The rows come from 6 hidden closed curves, with some noise, and rows from the same curve form a group. Each curve winds through 8 dimensions. The rows are also pushed far along 5 directions, which tell nothing about the answers.
In the rows, 128 means zero.
Some rows, each with its group after it:
[104 215 115  95  94 118  55 136 178  78 103 146 120 112 164 113 156 152
 141  77 149] => (0)
[110  56 167 163 152 200 103  62 121  94 139 112  90 182 111  98  94 102
 150 123 156] => (0)
[ 99 136 105 121 145 187  91 121 132 148  98 133 123 161 167 126 133 117
 116  85 105] => (2)
[ 88 180 110 117 162 173  63  99 156 120  79 165 104 171 168 107 149 137
 124  65 105] => (2)
[121 107  99 184 135 149 163 112 131 166 144 128 133 114 120 155 170 138
  99 136 108] => (2)
[111 104 154 141 114 139  96  90 146  67 149 110 109 141 104  91 106  96
 162 118 193] => (1)
[106 209  79 118 138  89  66 125 175 139 139 149 142 130 135 113 126 128
 149 112 106] => (0)
[136 150 127 114 109 109  59 137 107  89 135 162 102 139 130  73  47  70
 177 113 188] => (3)
[154 136  94 126 144 126 135 169 136 172 117 125 148 122  99 167 140 150
  84 163  80] => (1)
[151  79 141 147  90 170 178 128 110 117 112 110 128 111 142 191 182 160
  83 139 108] => (3)
[145 104 169 160 142 117 175 107  69 135 177 104 107 104 100 115 105  71
 146 145 191] => (4)
[160 142 129 123 114 111 144 173 108 125 143 106 140 107 106 173 153 136
 158 152 120] => (4)
[123 129  93 125 138 166  80 144 134 151 120 118 135 164 137 146 120 132
 144 136  81] => (4)
[130  98 174 128 149 169 126  59  75 127 135 129  95 129 128  89  84  85
 114 104 148] => (3)
[110 136  97 124 154 102 136 132 141 170 145 129 148 117 124 112 117 156
 122 144  83] => (2)
[154  98 147 118  95 105  82 141 114  80 151 116 115 130 105  98  60  93
 176 168 183] => (3)
[103 167  81 128 169 121 105 113  98 222 164 143 147 100 115  78  92 112
 144 110  91] => (5)
[117 140 110 111 139 133  99 133 144 159 124 143 145 124 150 118 109 167
 117 120  89] => (1)
[124 105  96 135 179 133 157 110 125 213 145 130 168 147 110 122  99 130
  98 144  77] => (0)
[106 154  96 145 186 114 112 110 119 178 173 140 131 155 112  80  56  79
 153 121 128] => (5)
[161 108 158 137  90 127 211 123  83 133 133 110 125  78 137 181 174 166
  97 146 101] => (3)
[123  99  92  88 112 126  75 165 144  83  91 120 120 181 169 132  94 131
 125 168  82] => (5)
[113 148 150 120 103 150  98 100 141  82  81 141  98 141 158 130 181 141
 143  97 134] => (5)
[164  72 161 151  82 171 149 110  98 100  99 129  95 131 124 173 155 159
 104 154 102] => (3)
[147 171 138 103  79 103 105 188 153  81  92 131 122 105 150 163 174 135
 126 120 160] => (5)
[126  56 128 102  99 177  49 166 135  82  70 123  99 189 158 115  83 127
 138 159 111] => (0)
[132 119  87  98 118 128  46 146 129 116 134 142 154 153 128  80  49  87
 163 125 168] => (5)
[127 146  99  78 133 130  95 179 115 145 101 130 135 138 171 131 101 121
 116 125  80] => (3)
[101 106 133 140 174 146 141  67 110 150 148 117 132 151 130  92 109  81
 129 109 147] => (1)
[112 163  91 137 118 114 103 169 162 142 122 126 121 140 154 154 142 137
 127 144  85] => (4)
[117 138  86 137 172 127 151 147 121 189 156 137 165 128 115 115 104 111
 125 108 125] => (2)
[124  97 133 163 144 173 107  74 143 132 131 139 117 154  85 106 115 124
 113 122 143] => (3)
[131 139 138 109 112 135 164  94 116 107 109 132 135 119 140 139 167 144
 102  99 122] => (3)
[105 144 135 161 143 178 160  31 150 149 126 120 132 150 140 138 176 136
  80  86 135] => (1)
[158 114 152 148 144 115 174 137  79 119 168 115 135 111  79 127 125  80
 170 131 200] => (4)
[137 141 158 144 100 112 142 103 143 107 145 127 113 126 126 124 107 114
 119 128 173] => (2)
[114 135 113 130 115 133  61 115 153 105 149 119 130 139 112  94  93  99
 166 125 169] => (1)
[155 157  97  70 113 123  80 211 130 113  90 132 144 137 148 168 125 140
 131 134  79] => (3)
[113  67 153 109 154 139 115 120 136  86 104 118 117 175 143  99  96 115
 128 142 144] => (4)
[ 88 142  98  83 134 159  47 122 146 135 102 129 133 150 172  90  99 132
 130  98  87] => (2)
[ 85 184 100 158 170 151 134  57 152 204 142 146 140  91 137 119 179 166
  74  80  77] => (0)
[121 178  86 125 195  89 142 140  96 213 191 139 161  71  85  81  80  92
 126 106 123] => (5)
[146 114 176 145 113 153 162  93 119 118 133 114 122 105  93 130 149 143
 108 121 167] => (0)
[132 113 115 162 132 134 137 150 132 140 133 126 117 122 113 162 155 139
 121 150  96] => (0)
[161  72 129 114 176 109 192 202  79 176 147  91 161  99  84 151 116 114
 111 180 109] => (5)
[ 94 136  66 127 169 144  91  84 102 231 166 128 150 135 132  68  54 105
 127 127  64] => (3)
[165  97 138 127  98 102 137 155  85 123 153 105 122 106 113 133  88 103
 142 183 149] => (5)
[134 152 125 150 173  86 149  85 105 176 203 122 147  91  69  96  95  98
 148 138 141] => (0)
[ 77 144 160 148 135 153 138  32 154  98 122 140  96 147 163 110 161 144
 123  70 120] => (4)
[ 84 131  91 129 205 145 104 115 125 187 143 129 132 169 152  94  83 107
 130 117  81] => (4)
[105 143 131 160 113 149 125  77 148 135 137 132 118 157 156 121 127 127
 140 107 143] => (4)
[128 196 111  76 115  96 101 174 173  89 110 110 156 145 153 155 148 139
 147 117 132] => (0)
[120 103 144 170 129 153 109  67 120 144 160 140 105 145  99  83  69 116
 150 129 146] => (0)
[141  61 137 130 136 121 130 169 121  76 106 125 115 154 114 145 138 126
 157 166 126] => (0)
[ 86 147  70 145 149 146 131 112 166 204 133 135 156 133 152 118 135 158
  82 114  77] => (3)
[155 106 153 108 103 150 124 138 144  56  86 102 116 158 120 164 153 123
  97 144 154] => (1)
[131 159 149 163  98 119 177  95 120 149 134 143 112  89 120 149 185 169
 127 124 110] => (0)
[159  93 178  81 133  97 174 170  84 107 130  94 136 110 110 126 103 123
 143 163 143] => (2)
[139 133  98  87 115 108 112 165 108  97 120 135 150 108 127 120 129 119
 146 118 136] => (5)
[ 99 190 101 143 133 116 128 124 160 121 135 158 135 119 130 120 161 118
 139  64 156] => (4)
[162 109 115  81 127 113  92 168 121  82 110 106 153 174 108 126  92  86
 161 163 169] => (1)
[109 182  99  76 119  98  60 151 130 121 127 133 136 113 156  90  95 119
 164 110 116] => (2)
[143 209 101 127 102  83 143 157 135 155 149 123 146  79 111 163 174 164
 139 140 100] => (1)
[107 118 146 150 154 148 168  61 131 159 160 130 138  89 110 101 129 145
  81  95 141] => (2)
[144  61 167 127 124 168 167 113 126  86 100  83 116 155 119 161 151 122
  72 153 140] => (1)
[110 145  75 118 127  99  99 141 127 175 184 122 165 112 131  82  48  86
 147 124 135] => (2)
[122 151 171 129 118 170  90  71 153 102  97 147  93 152 154 136 139 159
 110  96 108] => (3)
[129  85 151 118 160 152 131 109  93 108 137 124 134 149 107  87  88  83
 162 104 185] => (2)
[166 141  83 107 155 100 124 186 106 178 153 115 165 113  75 132  81 106
 118 170 112] => (1)
[154  98 145 139 114 119 186 138 131 121 138 100 151 109  95 172 170 169
 123 161 121] => (3)
[111  89  86 129 166 159  76 170 154 140  92 120 123 192 125 137 125 131
 134 169  66] => (4)
[135 169 114 151 130 126 132  73 132 171 151 119 137 117 107 131 139 119
 103 134 128] => (1)
[135 129 144 121  83  89 139 149 125  73 116 120 117 115 124 129 161 118
 171 139 172] => (4)
[110 147  79 102 170  94 124 166 121 169 141 123 164 137 143 110 105  91
 147 131 112] => (1)
[106  22 181 144 142 188 108  78 112 107 124  98  87 149 128  98  92 121
 118 152 118] => (1)
[126 150  93 133 165 162 117 109 112 186 143 131 151 131 111 121 116 128
 123 108 101] => (1)
[ 93 226  63 127 114 136  66 100 153 134 124 167 135 128 162 116 160 124
 151  55 117] => (5)
[151 142 178 104  78  79 148 128 114  44 136 125 126 120 128 118 125 111
 191 118 218] => (2)
[110 124 121 101 114 109  95 139 159 108 111 125 129 138 147 113 116 146
 133 144 107] => (4)
[111  85 161 165 132 187 102  38 126 113 117 157  89 133 121  84 119 121
 101  95 156] => (0)
[134 187 112 152 126  83 167 112 149 153 178 142 150  87 113 134 130 142
 107 114 146] => (5)
[115 142  93 113 160 125  77 150 149 143 127 128 141 178 135 119  92 133
 167 145  90] => (4)
[146 176 164 119  81  74 122 156 171  52 106 131 103 133 141 158 157 142
 146 140 168] => (5)
[143 125 122  85 112 112 101 220 128  68 111 108 135 165 143 149 106 102
 181 141 150] => (0)
[131 194  92 123 165  86 128 145 112 194 176 154 163  67  88  90 103 136
 144 106 131] => (2)
[101  86 107 144  98 166 148 159 191 119  77 122 131 178 181 182 177 172
  78 137  86] => (4)
[138 187  90 108  93  91 107 165 144 130 139 149 164 100 143 126 121 131
 143 108 159] => (5)
[152  90 124 135  98 119 170 152 103 102 116 123 125 111 103 142 156 120
 115 153 153] => (3)
[138 154 122 141 176  85 190 127 111 164 174 133 159  76  65 121 148 132
 132 119 137] => (5)
[128 206 121 134  84  84  89 124 143  56 130 159 107 106 130 124 172 113
 190  93 189] => (2)

New rows. What belongs after each?
[120 117 133 137 127 170  58  74 139 134 139 131 111 139 116  89  78 133
 127 126 122] => (1)
[148  71 143  72 148 113 147 191  97  85 109  96 138 153 126 131  95 105
 139 162 127] => (1)
[130 180  80  74 133  80  90 131  90 135 159 148 160 114 119  62  50  74
 175 102 151] => (3)
[129  64 136 134 147 153 164 100 100 174 166 103 154 125 106 116  85 134
 119 145  99] => (4)
[110  72 161 154 174 172 188  95 122 135 111 106 105 159 145 157 171 148
  91 136  91] => (4)
[134  75 138 142 174 114 157 155 129 137 145 106 126 143  99 139 104 135
 118 182 100] => (4)
[127 111 115 109 149 109 132 164 128 158 124 125 154 116 150 130 117 129
 109 143 113] => (1)
[167 110 173 127  66 130 160 127 132  80  83 130 100 111 129 177 178 183
  83 157 111] => (3)
[124 122 146 133 139 113 109  51 110  65 157 142 106 145  93  68  85  92
 176 114 181] => (5)
[152  91 149 127 127 112 147 135 122 116 145 120 140 147  95 120  79 115
 145 157 161] => (0)
[148 178 102  91  93  79  77 201 142  70 105 151 133 115 147 136 141 129
 167 126 164] => (2)
[ 95 103 137 141 136 156 133 101 128 156 147 101 119 109 149 116 125 139
 104 123  97] => (1)
[116 192 149 123  90 111 137  78 146  96 153 141 132  98 144 121 146 144
 149  68 155] => (4)
[142 135 114  93 146  83 142 189 141 102 114 130 157 119  99 139 152 143
 141 137 127] => (5)
[162  53 136 127 151  94 149 168 115 141 146 110 147 120  73 123  82 118
 117 204 135] => (1)
[121  97 158 118 156 156 131  82  82 108 134 127 124 147 122  82 100  93
 166  94 177] => (2)
[116 117 100 132 172 132 134 112 106 230 176 110 159 120 137 103  56 108
  99 146  88] => (5)
[133  88 158 145 130 161 136 108 119  92 100 122 101 131 107 146 184 149
 129 138 125] => (2)
[156 139 123 119 116 116 130 173 127 138 101 126 132  98 138 179 179 149
 100 154  98] => (1)
[139 154 151 131  75 107 118 148 156  38  93 147  98 138 136 147 176 135
 160 117 184] => (3)
[110 171  88 105 127  99 101 165 159 131 111 145 145 133 149 126 147 169
 155 124  91] => (0)
[130  88 127 147 132 167 106  93 109 142 118 132 105 159 112 118 109 129
 131 151  90] => (3)
[143 166 133 142 101 109 161  74 105 164 160 145 128  66 110 117 125 150
  93 117 119] => (3)
[116 106  70 135 178 132  96 177 136 183 129 122 140 155 102 122 106 121
 138 170  72] => (4)
[137 109 136 113 119 162 145 142 135 157 110  88 140 143 146 169 135 150
  78 154  83] => (0)
[101 171 112 147 143 144 136  85 157 183 146 113 136 150 148 148 142 154
 114 118  69] => (0)
[154 170  94 107 150  87 115 175  92 184 188 113 169 101  96 127  73 116
 179 152 109] => (4)
[122  73 113 130 146 178  71 110 115  84 111 126  96 179 120 107  90  77
 127 130 134] => (5)
[121 164 123 158 103 113 101  91 132  78 153 151 110 117 122 108 142  87
 169  92 200] => (2)
[ 99  55 159 140 132 163 105  96 161  68 116 111 100 173 120 100 107 116
 128 131 156] => (1)
[140  51 134 158 146 159 176 143 124 128 116 112 129 166 117 161 141 124
 100 160 129] => (2)
[116 120 134 129 138 148 144 110 136 142 103 130 120 110 155 144 173 180
  78 128  81] => (2)
[157 115 113  58 141  78 130 229 114  98 123 111 176 134 115 139 102 127
 175 156 130] => (4)
[153 170  91  88  99  65 100 225 138 124 132 127 166  99 120 151 135 163
 183 162 110] => (1)
[101 187 129 123 123 164 114 104 136 125  95 144 112 133 174 140 186 145
 128  64 114] => (2)
[118 151 127  92 132 106 120 161 152  86 107 129 134 169 147 125 118 111
 154 110 145] => (2)
[145 149 123 101 137  80 104 185 139  92 127 133 126 123 107 120 105 107
 139 145 154] => (2)
[ 97 149  87 169 113 158 103 104 173 123 110 149 119 144 159 150 182 143
 110  99 117] => (2)
[165 171 164 154  99 115 179 107 108 131 138 129 117  49 109 178 215 156
 100 118 145] => (1)
[125 112  85 119 123 166 102 189 174 130  64 137 138 184 158 180 160 152
  93 132  75] => (0)
[151  87 131 119 119 101 196 197  99 143 135 101 155  81 110 153 149 123
 104 161 142] => (4)
[131 178 132 132  83  92 130 100 111  64 138 152  98 111 138 114 141 118
 169 104 171] => (5)
[147  55 140 152 147 130 221 173 114 134 131 104 148 110  82 169 174 140
 102 159 132] => (4)
[140  94  91 103 157  98 145 156  94 162 156 112 154  99  98 111  85 132
 108 175  78] => (5)
[137 164 146 116 112  87 124 134 141  39 112 134  96 117 107 139 173 130
 150 127 147] => (5)
[195  78 162  94 142  98 196 188  65 115 145 100 159 103  69 162 115 129
 153 173 133] => (3)
[ 79 176  73 133 171 107 140 135 149 194 148 143 146 119 152 115 134 139
 115  98  60] => (4)
[130  40 109 125 140 145 126 158 122 137 117 103 142 163 114 117  89 122
 117 187 115] => (3)
[104 113  77 133 168 142  58 100 146 201 136 142 140 150 116  83  68 128
 113 155  64] => (0)
[145  78 162 143 165  92 194 125  90 126 164 116 133 111  66 110 114 109
 154 159 159] => (1)
[119  82 144 125 146 148 144 124 112 115 118 104 118 156 141 139 135 133
 143 146 100] => (0)
[153 146 114 110  80 121  66 155 162  86 105 143 124 131 120 140 118 141
 124 140 135] => (3)
[149  37 149 129 148 126 173 155  83 113 127  92 119 167 128 140  95  89
 134 189 133] => (2)
[117 114 152 132  99 160  81  54 124  72 127 147  98 145 142  72  80  87
 128  89 200] => (3)
[133 137 106  98  90 115  96 177 148  94 113 110 139 120 148 147 139 122
 123 140 137] => (3)
[115 102  89 126 185 176 123 101 119 214 144 106 165 143 107 123 105 138
  96 135  49] => (3)
[125  54 127 102 158 137 129 163 124 133 116 107 148 149 141 122  93 117
 105 158 118] => (1)
[116 175 132 142 129  61 205 138 137 141 156 142 141  63 120 121 172 138
 114 106 163] => (4)
[101 184 113 108 142 141 106  91 162 152 127 126 151 154 156 116 119 135
 117  88 116] => (0)
[151  73 165 111 109 147 122 144  98  73 129  94 132 118 116 134 128 113
 164 141 180] => (1)
[153  76 125 116 117 104 132 147  71  86 143 121 113 134 104 103  76  92
 172 172 150] => (5)
[124  45 122 147 153 164 112 127 147 162 134  98 129 171 118 138  80 142
  96 193  68] => (0)
[141 154 112  95  95  90  81 186 112 112 133 141 126 114 133  97  71 106
 176 134 151] => (0)
[142 143 185 134 114  95 129  69  97  95 171 128 100 115 108  78  70  81
 168 126 205] => (2)
[143 110 171 145 138  94 180  81  79 158 193 102 126  71  83  99  97 131
 141 163 139] => (0)
[141  53 162 151 172 192 151  78  93 161 129 102 118 152  86 138 125 135
 109 152  85] => (3)
[131  73 146 154 125 184 144 124 133 144  91 106  98 158 161 174 148 145
  55 162  85] => (2)
[106 100 134 174 169 123 167  75 111 156 177 135 124 137  92  78  93  86
 154 120 168] => (4)
[120 176 102  89 142  91  61 153 136 126 135 162 146 118 110  59  71  98
 170  98 172] => (5)
[121  91 126 123 148  95 167 174 115 119 130 114 129 120 114 126 133 108
 134 151 127] => (4)
[104 136  86 109 113 141 107 176 164 138  89 132 144 137 174 141 152 136
  96 112 110] => (4)
[146 105 163 179 128 125 192  98 112 109 141 128 106 127 106 151 160 118
 125 138 172] => (2)
[125 210 108 135 110  61  99 114 147 149 183 156 133  77 120  91  87 127
 147 117 144] => (0)
[116 118 137 102 140  91 125 148 119  81 134 122 120 139 127 104 106  96
 173 127 142] => (4)
[153 108 142 119  97 122 131 175 162  59 107 116 133 163 127 178 149 153
 151 150 140] => (4)
[147 204  97  82 100  78  79 181 132  93 104 173 131 137 137 122 111 130
 177 108 126] => (3)
[121 163 170 122 137 116 154  74 105 141 154 128 119  99 127  94 112 129
 133 100 146] => (2)
[142 122  90 139 143 113 145 139 107 200 181 135 169 104 100 115  70 134
 126 145 108] => (3)
[124 151 139 165  68 160 127  67 137  85 112 137  93 116 142 156 199 145
 117  98 140] => (3)
[133  85 137 134 141 143 171 135 102 111 131 112 138 107 106 143 170 123
 127 123 145] => (2)
[150 156 145 114  98 122 132 112 128 121 138 118 146  96 129 139 143 159
 126 126 146] => (1)
